The first 9 rows are patterns. Each new row is the sum of 3 different patterns, raised or lowered, with some noise. Before adding, each is slid sideways (what falls off one end comes back at the other) and multiplied by a number that may be negative. Names go in the order of the patterns.
Some rows, each with the names of its patterns after it:
[ -7  -2  -2   3 -21  -2   0 -25   1   7   6   0  -3  10   7   7  19 -25
   1   9  -1   5  -4   0  21  -3   6   7   5   3  12   4   0  -5  16  15
   3  12  -7 -18   3   4  25 -11   0  -1 -20   2]  q485
[ 13  13  13   0  11   1  -7   1 -12   8  -6   8  -9  13   5   5   5  -3
   1   8 -12 -13   6  -2 -14 -14 -11   4   4 -12  -7  11 -12  17  -1 -25
  20 -10   0  -9   7   9  -1  24  13   1 -10  -9]  q21
[ -7   4  -9   6   1   6   3  23   8  -2  10   3  -5  -5  -7  12  25   6
   0  12   1  -4   4  -2   9   1   5  -9  13   0 -13   7   0  15   8  -7
   1  -5  25   1 -11  -8   1 -13   9   2  -7   3]  q225
[  9 -12  -5  -9   4   3  -2  -1  -2 -14  -6   0   3  13  -5   5   1   6
   7  11  25   5   2  17 -12  -5  -6  17  -1  13  -3   1 -10   2  -1  16
  -6  -8  -3  -4   7  -3   3  19  24 -18   4   1]  q655
[  6   0  -1 -11   6  -6  -3   2   9  -4   8  15  -3  11  -1   5 -19  14
   1   4   8  16  -4  -9  -6  25  12 -13   0  -3   7  -2  -2 -13  -5  -7
  -4  14 -16  -7  -4   0  12   2  -4   1   5  -3]  q891
[  0 -15   2   5  -7   0  -1  12   2   0   6   4  -2   2   6  -9  -3  25
  -5 -11  18   5  14 -10  10   1  -5  -1 -21   0  -5  25  -3  -2  -9   4
  15   3  -3 -18   8  -6  -3   0  -3   2   3  13]  q357
[  3  11   0  -5  23 -16  -4  23  -3   6  12   3  -1  -4  -1  11  -9  -4
 -13  -2   1  -1   8   6   0  -6  18  -3   8  -5  -2  -9   1  12   0   1
   5  -1   4   0  -3  -9  -1 -15  -9   1   8   4]  q169
[ -2   3   5   5   1  20 -12   1 -12 -10  -6  15   5  -2   4 -13   3   1
  -9   0   9   0  -6   1   2   4   6  10 -19 -14  -9  -5  25 -25  -1  10
 -12 -16   0  -8  -8  -4   5 -11 -19   2 -13   7]  q437
[ -1  10   0 -10   2 -17  14   8 -18  -4   0   4   6  -3   9  -8  -1  -1
   9  15   5   1   8   6  -3   0   9  -3   2   0  -5 -20   0 -25  -2  -8
  14  14 -17   1 -12  -3   2  -2  -3   3  10  23]  q754

New rows, each followed by the names of its patterns:
[-16  -6  -2   7  21   2   2   4   5  -6  -4  -5 -15   6   0  25 -16  10
   5 -14  -1  17  -2 -26   8  -9 -26 -18 -11  -6  -2 -16 -29 -12 -21  -6
 -11 -23  25  -8  -1 -13 -11   7  12 -11   9   8]  q485 q21 q225
[ -9 -15  10 -15 -10  12 -26   5   5  14 -15   0  -1 -23 -21  -2  -3 -13
  -8 -26  -7 -10   3 -17  -1  -4  -2 -27   3  -3  17 -37 -23   2  -8  -4
  -9  -6   2  17  -6   5   5  -6  17   1  -2  10]  q21 q225 q891
[-15  -3  -3  11   9   4  18 -16   4  26  11 -14  -3   6  -4  -6  -4  13
  -6  -3  -2   8  14   3   5 -13   0   1   7 -10  -5  -1  19  13  26   0
  10  -7  -8   4   4   8   9  -3  -4   9   5  -1]  q891 q357 q754
[  7 -11  14  14   2   9 -30 -10  25 -12  -2  -9  -8   4  -1  16 -14   5
  -8 -21 -13  -2 -15 -16  12  -9   3   5  12 -19   0  15 -15  11   8  -4
   4 -31 -11  10   6  -5 -11   4   6   7 -15 -11]  q891 q169 q754
[  5 -24  -7 -11  -6 -17 -25  -8 -25   5 -25   8   5 -24  -5 -14 -11 -17
  -8   1  -5  -1  18 -17  -6 -20 -19   6 -36  -1   3 -28 -22  -2  -6 -24
  -9   8 -31 -21 -17  -1   0  -6  -2   1  14  -9]  q357 q437 q754
[ 22 -29  -3   9  -1   4   8   4  -5   6  16  -6   2 -10  17  -2  -1   2
  16  38   4  19 -23 -11   9  14  20 -28   4   4   4  -1   7   2  -3   5
  -9   2 -14 -17  16   8   2   8  -4   8  -6   5]  q485 q891 q357
[-12   2 -11 -27  -5   2 -10  -4  -2   4  -4  11   8 -13  12  22   4  26
   1  -2   6 -16  21   7  21   2   0   1  14  -2  -6 -14   1   0  -6  -3
  -6  15  -3 -17  23  -4 -15  -6 -10   6 -10   7]  q485 q891 q754
[  6  -3  14 -24   3  14  -7   0   2 -19   7 -13  16  -7   0  -9   5 -17
  -6 -10  19   0 -15  -1 -18 -13 -13  -1  36   2 -24 -10 -26   5 -24 -11
 -26  -1 -19  -7  -8 -26 -22  -8   1  -6   5  -4]  q485 q225 q655
[ -6  -2  -2  -3   5   4   4   1  13  -6   5  -3  -4  -8  11   6  -2 -13
  -2   7   2  -3   4   8   6   3   3   6   5   0  16  -2  -2  -3  -8  14
  -9   1   3  -4 -10  -6  -2   2  -7  10   0  -5]  q655 q891 q437
[ -9 -13  -3  17   2 -19  15   3 -19 -10  -1 -14  -8  -6  -6 -23 -14 -17
  -2 -18  12  14 -29 -10 -26  -2  -4 -17  -3  -5  19  17   2 -10 -10 -13
   1 -25   1  -1 -19   3  -4   3  10  -2   5 -17]  q357 q169 q754
[  1   3   2   0 -17   7  22   7 -15   9  31 -10  12 -10  21   6  26  17
  18  18   6  31   3  19   9  11   5  -6  -6  21  22   1  10  21  23  15
  12  10   3   5  25  13   0  18   2   5   3  21]  q655 q891 q357
[ -1 -17 -12  -6  -9  -7 -25 -32   7 -11 -11 -22  16 -12   1  -8 -48  12
 -17   6 -18   1   3   4  25  12  -7 -30 -10  -4  11   9 -16   4  -4  -4
  -3 -27   5 -12  -2 -16  10  11   2  -1  -2   0]  q21 q357 q754
[ 12   1  -3  -1  12   4 -10   7   2  -2   0   7   5   6   3  11  -2  11
  14  -9   1  -3   9   2   0   1  11  17   7  14  -8   7   4  10   5  -5
   7   4  16   1  13   0   9  12   1   0  -1   7]  q225 q357 q169
[-10  -1   2  14  -5  -1  21  -9  27   7 -25  28  -5  18   3  -2   8   0
  39  43 -11 -15  10  11  11  18  -7  11   7  16  -4 -16  19  -9  25  -4
  22  10  18  21  23  -4  21 -13 -14   3  18  -1]  q21 q357 q437
[ -7  -7  15  -4  -6  11  15 -11   0  -4  -2 -25  11   6   8   1 -27  17
  -4 -21   8  10   2  15   0   1  -6   8  15   5  23  -6  -1  13 -21 -12
 -10 -13   2   6   9  10 -14 -20  -4  10 -10   1]  q655 q891 q437
[ -9   7   6 -19  16  13 -22   2   0  -7   9  17   5  16  -8  26   2   5
  11   3   5   1  -3   1  12 -17   4 -18  11   1  14   9   1  14  -4   0
  14   0   3   2  15  16  16  16   8  -3  -6  -4]  q225 q169 q754
[ 11   9  14  13  11  17  -4   3   0 -20  13  39   6  -2  22 -10  18  -5
  12  36  19 -13  -1   5   1  14   4  -6  -2   8  10  -4  19 -10  14   4
 -18  40  -1   1  18  35  11  10  36  18  -3  31]  q655 q357 q437
[  0  14   5  -5  10  23   2   8  15   9   7   7  -3  -9  14  -6  -4   7
  16   1  12  22 -22  -7  18  -4  25   0  10  22   9   7  -7  -1   4  10
   8  -6 -17  18  -5  15  15  16  12  14  22  21]  q485 q169 q437
[ -5  -9 -11 -12   9 -20 -13   2  -1  15 -14  -2  -7 -18  -6 -27 -13 -14
  14 -11  -4 -11   1   3  -3 -28 -17   2 -25  -6 -10 -10   1  -9   0 -13
 -16  -8  -2  -8  -9 -13  15   4  -5  -2 -16   2]  q357 q437 q754
[-18  -9  -5  13 -23  -7 -12  -8   6  -6  -6  -8  -1 -11   5  -9   2 -12
  -9   7 -10  -8   1  -1   4   8   4  16  -3  -3 -20  15   3   6   5  10
  -7  -3 -10   7  17 -14   7 -14  12  -2  -5 -11]  q21 q891 q357
[  0 -17  -2  -5 -34 -12   1  10 -10  -1  -4   1   3  -3 -29 -25 -20  -2
  14 -40 -20   0 -37 -34 -17  -6 -11 -28  -3 -29 -33   0 -21 -22  -6   9
   0  -8 -11  18 -35  -8 -29  -8   6  -7  -4 -28]  q357 q437 q754
[-13  14   0   9   0 -16   8  -4 -10   3  18 -11  -5  16  18 -12   1  11
  -1 -13 -15 -14  -6  -9 -10 -17 -26  -6 -23   5   9  12 -23  -7   1  -2
  14   9   1   7   0  -2 -13  -7 -11  14 -12   2]  q485 q655 q437
[ 24   1 -15 -21 -15 -18 -26  53 -10   1 -17  14  12  25  -7 -20  27  -9
  -9   4   0   2 -11  -8  -5 -36  20  -3 -22 -11 -28   8  -2 -34  16   1
  -5 -19   2 -31  -6  20   6 -27   2 -15   6   1]  q485 q655 q357
[ 40  26  18  13  58  29   9  26  -5  32   2  17  27  17  37 -11  30  35
  28  20  31  23  27  18  31  36  19  30   6  19   8  22  -5  19  29  18
  22  34  42  32  45   5  49   8  38  12  18  45]  q225 q891 q754
[-10 -10  14 -17  -4  -2  -7   6  -5  -9  -6  -8  -3   0  -3  -1  -6   8
 -10 -10   5   3  -5   6   6  -4   4  -1   3 -18   4 -11  -2  -2   4  -8
  -6  -6  14  12 -13  -4   4   5  -5  13 -13  -2]  q891 q169 q754
[30 16 13 13 12 11 16 12 18 31 14 17 25 12 27 36 11 41 10 22 -2 -9 41 12
 19 18 16 13 16 -1  8 -4 13  2 15 21 10 34  6 -1 19 20  7 15 22 21  4 12]  q485 q891 q754
[ -8 -31   0   7 -15  -9 -18   0  -9   3   2   2  -9   5   9   9   0 -14
   9  -1  -2   4  -9 -24   4  -6  -8   1  -3   3  -8   7  -5   1   0  -6
  -7  -2  -4  -1   7 -11   7 -10  18 -21  -6  -5]  q891 q357 q169
[ 24  -4  -8  -2  22  19 -21   0  -2   7   3   0  -8   2  -1  10  -5 -27
 -20  -8  11 -17   2  11  -5  -7   6   0 -10  14 -17  -6  -3  -2  -4  24
  -3  10  15   2  19  10  -9 -25   1  -6  -2  27]  q891 q169 q437
[  7  24  38  29   1   5  17  26  12 -11  39  12  19  13  25   6  18  12
   2  24  26   7  10  35  29  27  -7  28  17   7  16 -10   7 -16  39   5
  -1  16  29  29  13  25 -13  32   7  23  -2  24]  q655 q891 q357
[17 18 28 16 23 39  1  7 30  9 21 12 28 31 16 28 11 16 33 24 15 32  9 32
 40 22 21  3 11 23 12 27  1 17 19 13 24 12 17 15 29  6 22 20  5 12 24 32]  q485 q357 q169
[  5  13   1 -19   6   7 -23   0  20  10   4  -1  16  -4   6  41 -21  -9
  22   3  17  -9   8  23   1  16 -18   7   0  38  -2  -2 -16  22  29   6
  10 -22 -16  -4   2  26  -7   0   4  -7   5 -15]  q485 q655 q357
[-46 -28 -34 -28 -18 -21 -19 -43 -28 -35 -30 -36 -14 -29 -24 -39 -13 -30
 -23 -22 -37 -40 -25 -31 -32 -33 -35 -15 -32 -12 -27 -17 -30 -17 -15 -19
 -22 -24  -8 -19 -27 -36 -31 -32 -23 -30 -35 -32]  q655 q891 q357
[-12 -17   6   2   6   3   3  -6 -11   9  14  14  -3 -19  27  -8 -17  17
  15   0  11   8   9  12   6  19  -7  11   2  12   6 -18  -4   3  -9  11
  10   4   7   7 -26   1   1  -4  17   3   1   1]  q225 q655 q437
[ -5 -12 -16 -13   4   0   9  -1   2   0  14   4   5  15  -1  -3  17  -6
 -10 -10   7  -5  10 -10   9 -11   0  -6   8 -11  -3   3   4 -16 -16   3
  11  32 -30   3   5   6 -16  -2 -10  -8   5   3]  q655 q891 q437
[  3  -2  -7  20   8 -24  11   3  11   7  10   7 -10  -3   5  13   5  15
   0   9   1   0   1   6  -5  -5  11 -11 -17  -1 -17   7  -2  14  12 -14
   1  -2  -3   2  -5   6   2   7  21   7   7   6]  q891 q357 q754
[  8 -16  48   4   1  13  12   2  27  11   5  19   6   2  -6  13  -8   1
  -4  -6 -26  26 -21   6   2  12  14   8 -35   5   2  -6  11  -5  -8   5
  -5 -10  -4  -7  -2 -14  11  17  -4  14  -9  22]  q485 q655 q437
[ -1  -8  -2   1   2  -3  -4  -9 -10   0   4  -2  -1  11 -15  19  -5 -28
  18  -6   0  -2  -3   8  -4  33   8 -11 -12  -6  -1  14   8  -5  10   0
  -3   1  -3   4  -4   5   4   9   1   9  -4   1]  q21 q225 q169
[-11   1 -16   9  10  12  -7  13   7  -1  -6  -2   2  17  15   3  12  -8
   1  15   1   3   6  -5  -3   4   3   5  10   5 -11  -8   4  -2  36 -14
  11   7   0 -19 -10   6 -10   6   5   6 -20   6]  q891 q437 q754
[  5  -2 -11   0 -22   2   2  19  21  -7 -11  -8  -1   4  12 -16   5  18
  18  -8  13  -4 -11   3  -6   8   4 -12  -8   1   7   6  -4  14 -10  10
  -6  19   5   3  -1  14   3   0   7   8 -10   0]  q891 q437 q754
[-14 -22   0 -14 -15 -15   6   8 -27   0   5 -13  -5   7   5   7 -10  12
 -17   1  11   7 -15   8   7   4   4 -17  -9 -32  21 -15   5  12   8  10
 -21 -15  19   9   0  -7 -13   9 -11   3 -20  -8]  q891 q357 q754
[ -8   2  12   1   1 -10  -2  10  -2 -14   3  -6   3 -11  -4 -16   1  -5
   4   1  -9  -1 -17  12  15   3  -2 -29   4   7  12  15   6   4   1   9
  -3  17  -5   4   8  -5  -6  -1  -8   1   2  -9]  q485 q225 q169
[ -8  11   0   6  -8   8   3 -12   3  27   7 -19 -17  -5   2 -12 -13 -28
 -19 -30 -13   9 -29  -2  -8   7  -9   1 -21  -3  -6   0   5  -5 -18  -8
   6  -7  -5 -10   1 -12 -19 -14   7   5  -6  -7]  q655 q891 q169
[-10 -13 -32  -5 -18 -14 -18 -38  11  -8  -1 -12  -1   1 -10 -31 -11 -18
 -31 -14   0 -36  -6  -3 -20 -21 -34 -22 -22  -7   6 -10 -22 -29   8   1
 -21  10  -4 -19 -14 -16  -4  -8  -7 -12  16   2]  q485 q357 q169
[ 14  14  19  21  14  10  42  13  26  26   7  -9   8  25  34  -3   6  10
 -13  12   4   5  13  18  -5   7  15  -4  20  25  45  19  10  35  13  11
  21  -2  19  41  12  16  10  13  25  20  11  19]  q485 q225 q655
[  3   8   0   6  -4  16 -20   3   0  -3   3  14   9   0 -10   0   0 -16
   1 -10  14  12 -16   3 -13  -1  14  14  16 -12  30  -7   0  14  31  15
  -3  20   8   0   1 -11   1  -5  16 -17 -29  29]  q485 q655 q357
[ 14   7 -13   2  -4  17  -1   2   8  15   6  13 -12  -8  42   6  -4  -4
  15 -12   1  16  17   4  -4 -25  14   8 -10   4  23  19  -6   5   1  21
   9  36 -13  22  17  17   6  -6   1  40 -11   4]  q485 q21 q655
[-23 -26 -18  -8 -10 -25 -27 -11 -18  -4 -22 -20 -10 -20 -23  -9 -38 -13
   1 -46 -22 -25 -21 -12 -38 -15 -37 -41 -29 -18 -13 -22 -30 -26 -37 -31
 -18 -20  -5 -13 -18 -11 -20 -13  -5 -27 -21 -15]  q485 q21 q437
[-14  -8  -7 -13 -13  -4  -4  -5 -24 -13 -14  -4 -19  -4  -6  -9 -13  -7
 -16   5  -4 -13  -9   1  10  -3 -10 -10   4  -5 -16   4 -27  -7  -2 -29
   2  -4   3 -21  -9  -3 -24  -5 -12  -6  10 -15]  q21 q225 q169
[-13  25 -13 -12  -1  -8   0 -15 -11   2   0  -2   7  18 -10   9 -15 -10
  20  -9   3 -17   0  16  -3  19  20  12  -8  14  24  14   8  -7  23  -6
   8  -3 -24  13 -11   7 -20  12  -6  -3   3   0]  q21 q891 q754
[ 10 -16  -4   2  -5  21 -11  -4  -5  -3   3   6 -18  -1  -4   2  13  -7
   3 -13   5  -8   5   0  14  -2  17  11   2  17  -5   6 -24  20   7  -4
   5  11  -2 -12 -11  29  12 -10   2   6  13  -2]  q891 q169 q754
[-24  -8 -20  -9 -20 -18 -29 -18 -20 -28 -15 -27 -27 -35 -41 -32  -2 -35
 -30 -19 -24  -2  -7 -39  -9 -34 -14 -23  -4  -1 -21  -3 -19 -15 -30 -17
 -14 -16  -8 -37 -18 -23 -36  -9 -27 -13 -37 -20]  q485 q21 q655
[  4   9  12 -13  -7  -2  -1  -5  -5 -25 -26  16  -1  -3  -5  18 -25 -24
   2 -34 -16 -10  14  -6 -27 -20 -26 -17 -22  -2  -2  -5  10   4  -1 -20
 -20 -26 -12  -9  -7   0  -6 -18   2   9 -18   5]  q21 q225 q437
[ 21  32   4   0   0   5  -9   8  -5  -7  12  22 -19  14 -16  -1  13  -4
  24   0  -5  26  11  11  11  17  20  -3   3   2  -2   7  14  15  20 -22
  35   7 -11  21  19   7  11  10  11  11  33  28]  q169 q437 q754
[ -1  10  35   5   3  19  11  44  21  35 -29  13  23  47  19   4   7  15
  43   5  26   8  20  10  11  17  -8  -6  21  17  11  21  17  22  13   3
   1   6  11   1  18   9  20  22  -8  18  28  17]  q225 q891 q357
[-11 -17 -29  -2 -21   7  -1  -1  -2 -31  21 -11 -18  -1   8   3   2  -2
 -12 -19   2   6 -11   0 -20 -12 -22 -17 -20 -19 -21   3  -7  -7   5 -10
 -23 -12  -1 -15   5 -19 -10   3   0 -17 -16   4]  q655 q357 q437
[  7 -25  12  19  -8   1  -6 -15   6   2  -2  10  -1  19 -10  -8 -20   4
   0 -14   4  13  -5   2  -2  -1   5  -6   8   8   2  -1   6   0   9  -4
   4  -4 -10 -16 -17  -8   2 -13   5 -10   3 -38]  q655 q169 q754
[  0 -14  -3 -32  -9  -7  -8   0 -32 -20  -7 -30 -42  -6  -9 -30 -54 -35
   4  -2 -25 -23   0 -19  19  -3 -14  12 -33  12 -24  -7  -9 -15   6  10
 -16 -27 -26  -6  -2  10  -8 -13  -9 -21 -10 -35]  q21 q655 q891
[-47 -26 -48  -8  -6 -58 -21 -41 -11 -28 -28 -23 -28  -7  -6 -18 -46 -20
 -38 -14 -40 -17 -21 -46 -16 -31 -21 -17 -30 -16 -31 -21 -34  -7   3 -22
 -33 -17 -22 -34 -33 -16 -43 -17 -24 -44 -41 -34]  q357 q169 q754
